There are 3 nested groupings, the coarsest first. Each group lies inside one group of the grouping before and may be the whole of it. The rows also spread widely along 10 directions, which tell nothing about the answers.
In the rows, zero is written as 128.
Some rows, each with its group in each grouping after it:
[152 127 165 129 147 115 126 115 125 153 152 178 166  79 102  67 151 115
 130 149 119 103 118] : Q_347 Q_17 Q_82
[163 135 142 123 131 122 106 144 121 142 125 142 135 115 137  92 108 114
 108 118 134 126 132] : Q_292 Q_63 Q_128
[132  96 145 122 121 100 118  87  87 147 114 138 108 125 138  68 160 140
 129 137 139 161 143] : Q_347 Q_287 Q_445
[143 112 119 123  74 121 120 104 113 127 154 136 147 118 132  90 151  86
 130 138 164  83 151] : Q_347 Q_774 Q_560
[154 146 136  96  72 135  70 109 130 109 133 111 107 125 138  63 118  92
 130 121 138 133 133] : Q_347 Q_287 Q_683
[156 116 127 121 103 130 113 142 124 139 115 117 119 148 154 102 117 125
 128 114 125 116 146] : Q_292 Q_132 Q_373
[155 103 187 138 160  92 151 143  83 162  85 133 133 121 146 135 119 138
 144  77  93 139 124] : Q_347 Q_17 Q_255
[139 110 124 118 140  87 142 129  97 150 144 130 173  90 142 112 102 113
 141 127 134  99 112] : Q_95 Q_13 Q_552
[140 136 126 106  90 136 107 118 141  99 141 120 106 158 138  72  87 147
 130 151 114 166 118] : Q_347 Q_287 Q_450
[ 96 116 103 160 125  84 166 151 121  93 160 115 142 149 124 120  94 118
 131 143 125 116 130] : Q_292 Q_395 Q_492
[146 112 153 115 154  79 145 123 105 174 137 160 147 114 112  93 155 145
 129 174 138 106 142] : Q_347 Q_774 Q_584
[158 102 104 128 113 134 110 122 123 130 142 165 139 136 143  61  91 122
 111 122 149 154 113] : Q_95 Q_176 Q_244
[119 143 106 133 127 108 117 126 120  99 165 145 129 161 111  45 110  90
 120 155 136 133 116] : Q_95 Q_13 Q_7
[128 174 138 156 159  98 113 151 133  75 123 150 189  58 104 162  75  68
 110 148 125 164  98] : Q_292 Q_132 Q_874
[116 120 101 165  77 164 156 141 127 112 140 150 156 163 142 136 150 114
  88 170 152  62 198] : Q_412 Q_201 Q_349
[158 128 138 131 117 139 116 147 140 105 128 133 138 105 144 106  91 117
 125 108 106 129 103] : Q_292 Q_395 Q_558
[132 153 150 160 148 129 127 145 128 102 115 192 188  95 111 146 126 100
  74 169 142 148 139] : Q_412 Q_43 Q_405
[105 125 124 162 116 100 167 150 110 102 123 107 146 130 142 159 128 101
 133 128 117  88 153] : Q_292 Q_395 Q_672
[131  51 104 103  97  89 140  91  80 169 138 118 120 114 169  85 168 171
 156 139 135 109 160] : Q_412 Q_43 Q_364
[110  91 116 149 104 121 144 122  93  90 151 107 124 129 143  98 143  97
 148  94  97 108 120] : Q_412 Q_460 Q_658
[143 108 149 129 151 102 138 124 123 132 134 151 146 111 126  93  98 157
 136 141 110 167  90] : Q_347 Q_17 Q_163
[147 143 143 138 117 209 115 144 182  52 165 149 133 134 125  58  93 144
 129 106  38 124  61] : Q_412 Q_460 Q_763
[128 130 145  95 134  68 109 107  93 162 122 115 126  84 118  90 177 104
 148 158 131  95 151] : Q_292 Q_132 Q_997
[123 105 123 102 134  55 114 105  89 123 150  91 118  75 136  69 129 112
 175 112 111 132  94] : Q_292 Q_395 Q_672
[126 120 133 141 117 104 129 143 104 112 134 124 138 136 142 126 127  96
 128 108 115 113 144] : Q_412 Q_43 Q_364
[ 96 130 118 144  97 108 127 105 122  49 148  95 138  76 130 119 116  81
 152 133 105 148  98] : Q_292 Q_395 Q_558
[121 138 130 126 139  96 122 113 121 121 128 138 138  96 113 103 147 122
 136 176 115 132 133] : Q_292 Q_132 Q_874
[133 132 152 149 170 128 142 126 124 148 132 200 156 132 102  81 151 117
 102 154 121 111 137] : Q_95 Q_176 Q_244
[125 130 167 114 128 123 151 129 138 119 106 105 103 159 141 116 107 192
 151 139  63 146 120] : Q_347 Q_287 Q_683
[115  97 144 153 130  97 137 102  77 124  86 130 108 119 142 109 179 121
 128 122 118 149 154] : Q_292 Q_395 Q_672
[190  72 124  73  65 158  97 103 112 164 159  88 111 110 190  45 130 105
 188  18  91  40 108] : Q_95 Q_176 Q_244
[116 169 144 127  90 130 116 113 134  93 107 118 133  92 129 136 168  90
 122 170 120 100 157] : Q_292 Q_395 Q_672
[133 158 142 134 147 115 112 142 149  74 140 140 143  99 117 104  77 115
 121 138  99 168  80] : Q_292 Q_395 Q_492
[115 103  95 155 114  98 136 117 107 115 139 155 144 121 125  91 132 118
 107 168 165 141 147] : Q_292 Q_395 Q_672
[111 146 143 133 139 107 128 109 111  94 126 124 144 104 127 108 129 104
 138 145 102 145 105] : Q_95 Q_13 Q_552
[129 102 110 159 104 149 141 137 119 114 146 159 135 153 129  84 142 123
 102 137 126  99 151] : Q_412 Q_460 Q_763
[170 126 120 125  97 170 130 138 161 126 139 159 200  53 149 148  74 150
 102 158 143  94 122] : Q_292 Q_63 Q_128
[133 114 140 148 134 105 124 112  91 134 101 150 142  90 136 127 143 116
 100 142 151 155 155] : Q_292 Q_63 Q_128

New rows. What belongs after each?
[142 173 136 120  78 149 101 127 154 103  84 134 152  96 138 168 124 111
  94 197 148 142 165] : Q_292 Q_132 Q_373
[107 147 129 176 127 153 137 116 141  71 139 181 178 111 108 130 127  78
  98 153 124 135 120] : Q_95 Q_176 Q_244
[131 158 126 117 116 105 117 126 119 114 114 133 150 103 130 124 100 106
 116 176 146 143 128] : Q_95 Q_13 Q_7
[107 113 156 141 145  80 145  94  94 124 102 141 132 103 122 123 154 140
 131 169 123 185 129] : Q_347 Q_17 Q_163
[135 153 174  94 117  88  90  78 106 137 131 131 125  55 107  68 187  87
 147 163 126 130 128] : Q_347 Q_17 Q_82
[172 140 138  99 126 102  79 117  96 157 113 148 153  83 141  85 115  86
 112 133 168 137 127] : Q_95 Q_13 Q_552
[161 132 145 121 115 143  95 134 126 103 134 138 142 109 145  99 113  98
 129  88 100 126 109] : Q_412 Q_43 Q_364
[ 96 182 144 111 116  93 123  92 144  97 109 129 168  29  98 164 163 113
 124 252 129 141 147] : Q_292 Q_132 Q_373
[160 126 131 123 111 155 103 108 123 136 122 159 149 111 142  79 132 117
 109 146 144 127 132] : Q_95 Q_13 Q_552
[136 135 142 140 117 106 129 149 108 129  79 125 102 157 148 127 127 125
  96 147 142 158 170] : Q_292 Q_395 Q_558
[162 136 158  87  90 146 104 105 147 118 105 113 136  76 152 126  93 164
 144 144 100 145 108] : Q_347 Q_287 Q_683
[145 132 129 138 136 109 118 162 117 117 156 109 127 149 129  79 110  72
 150  65  95  80 120] : Q_292 Q_132 Q_874
[163 100 128 133 116 141 131 150 128 144 129 131 151 128 151 114 104 129
 134  96 112  89 132] : Q_292 Q_132 Q_373
[ 64 122 108 151 124  48 146 101  71  87 114 118 122 112 114 135 152 108
 115 208 153 198 148] : Q_412 Q_460 Q_658
[119 159 145 156  96 134 101 117 122  60 136 128 164  87 114 136 112  32
 120 103 133 131 122] : Q_347 Q_287 Q_683
[132 139 125 139 113 123 134 132 149 122 150 172 169 127 108 103 109 132
 100 201 160 130 136] : Q_347 Q_17 Q_163
[121 131 141 116 103 151 166 119 151 118 120 119 158 106 150 159 119 158
 148 158  82  88 129] : Q_95 Q_176 Q_244
[162 130 154 148 124 122 112 150  96 120  97 142 143 137 145 138  84  83
 103  82 140 155 139] : Q_347 Q_287 Q_450
[119  74  92 150  99  91 154 127 103 111 179 120 159 130 139  98  92 107
 150 117 146 118 112] : Q_347 Q_17 Q_163
[144  90 139 133 109 124 147 135 112 115 134 106 129 140 156 120  98 139
 156  87  98 129 104] : Q_347 Q_774 Q_584
[ 95 102 117 137 124  81 145  86  90 108 104 111 143  68 138 150 154 132
 150 170 120 163 138] : Q_292 Q_132 Q_874
[144 110 121 154 108 152 125 115 130 106 108 170 160  88 142 127 124 136
  98 160 146 147 136] : Q_292 Q_395 Q_672
[138 129 116 126  73 113 102 116 112 116 124 130 123 138 141  98 119  94
 110 155 177 156 151] : Q_347 Q_17 Q_163
[138 134 128 122 114 134 119 114 122 116 122 147 145 108 135  98 121 118
 122 158 131 128 123] : Q_95 Q_13 Q_7
[126 140 147 120 133 129 132 107 129 113 109 131 130 117 139 104 125 159
 132 166  95 159 112] : Q_95 Q_13 Q_552
[ 93 183 152 160 130  87 139 119 109 109  67 163 173  70 103 198 177  86
  75 239 177 142 193] : Q_292 Q_395 Q_672
[112  86 148 167 160 145 150  80 113 102 160 187 150 112 101  60 158 144
 132 139  88 148 104] : Q_347 Q_287 Q_450
[145 112 149 105 115 142 135  99 117 135  94 125 139  82 162 128 132 165
 152 143  95 124 116] : Q_95 Q_13 Q_7
[153 131 146  95 125 101  96 120  97 148 111 136 120  93 132  81 149 123
 118 155 140 141 137] : Q_412 Q_460 Q_658
[124 116 156 202 155 166 152 134 129 108 140 206 158 163  95  85 148 108
  90 119 115 110 145] : Q_347 Q_287 Q_683
[160 116 150 110  67 174 112  98 142 129 111 131 121 120 159  99 153 147
 133 137 114 113 139] : Q_347 Q_17 Q_163
[136  74 103 135  89 137 123 116 113 119 129 120  68 190 160  36 139 153
 128 114 120 153 141] : Q_292 Q_395 Q_558
[123  78 144 127 152  98 129  86  71 152 130 135  93 142 132  29 188 126
 161 102  98 124 126] : Q_95 Q_13 Q_7
[139 128 140 154 144 114 140 129 137 104 126 183 186  87 112 129  69 139
 102 170 139 193  93] : Q_347 Q_17 Q_255
[131 138 156 134 115 147 134 116 142 108 118 143 148 115 123 122 123 136
 123 152 103 123 133] : Q_347 Q_287 Q_683
[179  89 166 102 111 158 123 123 129 167 123 130  98 156 162  54 143 177
 154  88  78 102 119] : Q_347 Q_17 Q_163
[136  67 115 120 107 115 137 124  84 130 127  89  99 144 184  92 111 157
 157  80  94 134 122] : Q_412 Q_201 Q_349
[168 167 133 117 134 110 100 168 140 148 121 150 136 145 121  93 106 105
  99 155 145 110 151] : Q_292 Q_132 Q_874
[158 150 141  91 136  82 129 167 127 161 137 132 160 112 135 121  97 137
 118 159 136  94 139] : Q_412 Q_43 Q_405
[165 101 111 125 116 145 113 113 132 153 125 172 142 112 137  73 140 157
 109 168 145 129 146] : Q_292 Q_132 Q_874
[152  76 106 124  88 120 125 124 105 135  94 117  85 168 182  96  98 181
 116 123 144 181 149] : Q_292 Q_395 Q_492
[144 113 137  97 126  58 134 136  89 172 120  91 122  93 152 113 127 123
 157 121 129  95 142] : Q_292 Q_395 Q_558
[124 106 126 155 133 125 165 150 121 119 131 114 146 144 143 135 120 130
 147 107  87  84 140] : Q_292 Q_132 Q_874
[121  81 121 131 120  77 141 101  81 120 118 101 149  51 158 139 126 121
 163 107 118 135 111] : Q_292 Q_395 Q_672
[149 149 117 109 110 126 117 150 155 112 163 125 141 121 130  85  74 135
 122 154 123 114 113] : Q_292 Q_63 Q_128
[162 146 153  85 109 118 118 127 139 148 139 125 148  99 135 105 104 143
 138 163 120  97 133] : Q_347 Q_287 Q_450
[123 122 131 126 116 102 136 117 113 120 133 130 139 126 128 111 110 132
 128 166 136 145 140] : Q_347 Q_287 Q_450
[127 109 161 157 172 143 124 125 123  79 150 160 123 133 124  59 137 125
 144  72  38 152  74] : Q_412 Q_43 Q_364
[127 126 136 124 153  78 133 122 110 148 117 135 137 101 122 108 143 137
 134 165 118 133 140] : Q_292 Q_132 Q_874
[155 189 153 132 125 181  63 113 178  47 156 188 167  84  92  72  77  84
  93 164 115 191  72] : Q_347 Q_287 Q_450
[139 129 145 174 160  93 121 161  84 129 128 152 149 127 119 112 120  48
  96  81 149 117 147] : Q_292 Q_63 Q_128
[158 100 129 115 112  70 123 132  85 184 126 142 132 134 137  81 119 116
 124 132 174 127 155] : Q_347 Q_17 Q_255
[188 139 137 121 129 147  61 143 137 137 112 176 120 141 130  47 105 108
  85 117 145 168 126] : Q_292 Q_132 Q_373
[141 126 170 131 115 109 111 102  98 125  90 132 121  99 137 112 143 105
 129 125 125 174 133] : Q_347 Q_17 Q_82
[148 146 126 106 137  99 142 163 159 131 147 135 156 102 125 110  64 165
 121 187 123 124 107] : Q_292 Q_395 Q_558
[152 141 155 135 163 109 100 148 106 123 110 167 138 105 116  88 117 103
  93 120 122 170 112] : Q_412 Q_460 Q_763
[108  79 121 154 126 102 154 115  89 112 132 109 113 134 146  93 148 126
 158  93  97 115 125] : Q_292 Q_395 Q_672
[144 146 134 142 133 147 132 143 137 120 121 176 148 154 122  94 110 126
  96 165 132 122 132] : Q_95 Q_13 Q_7
[148 106 141 101 154  83 113 103 109 156 127 139 151  50 125  86 133 144
 149 151 116 144 107] : Q_292 Q_132 Q_373
[132  89 147 148 162  80 145 116  89 156 126 164 141 122 120  89 142 135
 124 141 137 153 130] : Q_347 Q_17 Q_163
[181 180 153 126 106 140  56 138 140 116 122 187 134 133 108  55 105  63
  69 143 174 173 128] : Q_347 Q_17 Q_255
[117  75 143 152 178  66 179 125  92 147 152 149 142 134 115  83 126 160
 152 128 103 139 106] : Q_347 Q_17 Q_163
[113 135 172 163 147 112 132 113  93 112 102 155 131 127 117 117 156  95
 112 123 122 159 142] : Q_347 Q_287 Q_445
[138  85 118 133 107 133 119 114  96 143 152 144  99 155 132  27 187 115
 127 112 121  85 158] : Q_412 Q_460 Q_763
[135 121 166 103 121 119 104  79 100 156 107 142  70 161 127  38 198 149
 127 163 117 151 171] : Q_347 Q_287 Q_450
[166 132 163 128  83 153 114 136 112 151  62 138  98 185 162 132 160 126
  96 133 148 130 193] : Q_347 Q_774 Q_584
[102 138 152 136 146  94 141 117 119  83  84 113 119  96 139 144 113 162
 139 159  80 198 101] : Q_292 Q_395 Q_672
[135 129 114  90 104 105 147 132 134 159 150 122 143 131 143 101 111 147
 143 166 126  77 140] : Q_95 Q_176 Q_244
[135 131 131 121 127 118 127 132 131 111 140 149 149 121 128  98 119 141
 118 160 114 136 121] : Q_412 Q_43 Q_405
[165 140 121 154  86 186  64 129 126  87 130 187 140 121 124  64 135  54
  67 112 162 141 137] : Q_412 Q_460 Q_763
[154  63 154 133 175  65 132  99  61 168 105 151 168   8 139 117 140 117
 142  98 136 150 107] : Q_292 Q_395 Q_558
[144 143 144 160 120 157  98 132 134  89 136 167 132 131 119  80 138  76
  93 111 124 127 131] : Q_292 Q_395 Q_492
[113 154 104 163 153  72 115 140 115  94 142 171 174 100  92 115 103  69
  91 188 171 173 131] : Q_292 Q_132 Q_874
[160 123 149 160 165 141 111 118 131 121 130 218 203  33 103 101 130  98
  88 151 146 132 105] : Q_292 Q_395 Q_672
[140 116 165 141 163 107 155 132 108 161 136 166 166 108 114 106 143 134
 127 134 118  85 137] : Q_347 Q_287 Q_445
[224 117 195  96 179 154 100 174 117 231  90 191  92 185 152  27 144 188
  89  89  98  90 156] : Q_412 Q_201 Q_349
[142 154 146  97 128  83  88 119 109 117  99 131 126  89 139 117 122 121
 117 162 133 189 128] : Q_412 Q_43 Q_364
[179 135 156 118 142 113 126 161 125 180 105 172 158 109 134 121 123 135
  93 145 155  86 164] : Q_292 Q_395 Q_492
[140 154 143 150 131 140 120 125 117 120  89 185 163 116 122 132 130 100
  78 182 162 148 154] : Q_95 Q_13 Q_7
[128 132 145 153 129 149 123  93 136  91 118 181 190  22 114 132 152 111
 111 173 122 134 112] : Q_292 Q_395 Q_672
[146 146 142 126 109 148 106 150 130  98 114 132 112 149 139  96 113 115
 106 128 108 145 123] : Q_412 Q_460 Q_658
[139 134 174 130 159  74 131 167  73 156  65 115  95 157 145 126 141 120
 113  98 106 150 159] : Q_412 Q_460 Q_763
[144 152 111 133 103 116 123 153 138 128  80 160 127 164 141 134  92 157
  62 214 184 176 176] : Q_292 Q_395 Q_672
[143 153 186 116 169 119 152 142 150 138 120 155 155 110 115 122 101 184
 125 168  84 130 104] : Q_347 Q_287 Q_445
[127 152 131  91 108  91 105 103 108 130 150 102 141  93 131  80 149  77
 152 151 132  89 129] : Q_95 Q_13 Q_552
[132 121 114 119  89 121 123 114 131 100 182 118 167  86 122  97  95  92
 150 124 131  91 107] : Q_347 Q_287 Q_683
[126 127 127 128 108 120 116 128 118  87 127 126 129 128 144 111 112 115
 123 128 114 160 118] : Q_412 Q_43 Q_405
[156  93  98 127  79 122 136 148 112 151 122 110 158 115 167 148 101 118
 130 113 155  79 165] : Q_292 Q_132 Q_373
[131  99 123 134  99 111 130 110 107 130 142 140 135 126 132  86 141 119
 132 143 147 125 139] : Q_347 Q_17 Q_163
[141 108 159 124 128 107 138 115 108 157 104 147 130 123 138 108 146 157
 127 154 128 142 141] : Q_347 Q_17 Q_163
[125 141 157 129 138  93 155 149 116 118 123 111 152 122 132 158  83 127
 140 135 100 125 125] : Q_347 Q_287 Q_450
[142 119 138 112 136  75 105  95  87 178 124 172 133 106 108  57 164 127
 102 190 189 153 163] : Q_347 Q_287 Q_445
[102 135 137 139 176  53 125 123  95  94 142 112 128  97 105  94 122  91
 159 122  87 167  90] : Q_292 Q_132 Q_874
[159 121 163 171 185 166 137 163 128 132 132 207 150 157 119  75 120 140
  86 107  94 117 122] : Q_412 Q_201 Q_349
[158 138 105 123  76 160  72 121 143  98 142 133 110 150 139  52 126  91
 115 125 136 130 138] : Q_292 Q_132 Q_874
[125  85 145 161 134  96 136 113  77 115 121 141 124 138 130 103 150  99
 134  97 129 159 129] : Q_347 Q_774 Q_584
[144 157 142 170 122 187 119 179 146  93 126 166 114 225 134  82 112 112
  74 115 108 114 156] : Q_412 Q_201 Q_349
[ 41 122 125 182 115 108 197 106 103  78  97 126 106 174 114 153 199 158
 109 223 100 153 189] : Q_412 Q_460 Q_763
[117 153 152 120 133  85 131 103 121 124 130 145 183  42 101 145 129 112
 125 198 142 128 132] : Q_347 Q_287 Q_683
[136 102 122 153 110 130 157 142 121 119 140 142 171 134 141 142  81 129
 122 129 135 111 140] : Q_347 Q_287 Q_450
[165 167 118 119  85 149  66 146 141  83 123 149 141 105 132  95  85  75
  83 145 157 163 121] : Q_412 Q_460 Q_763
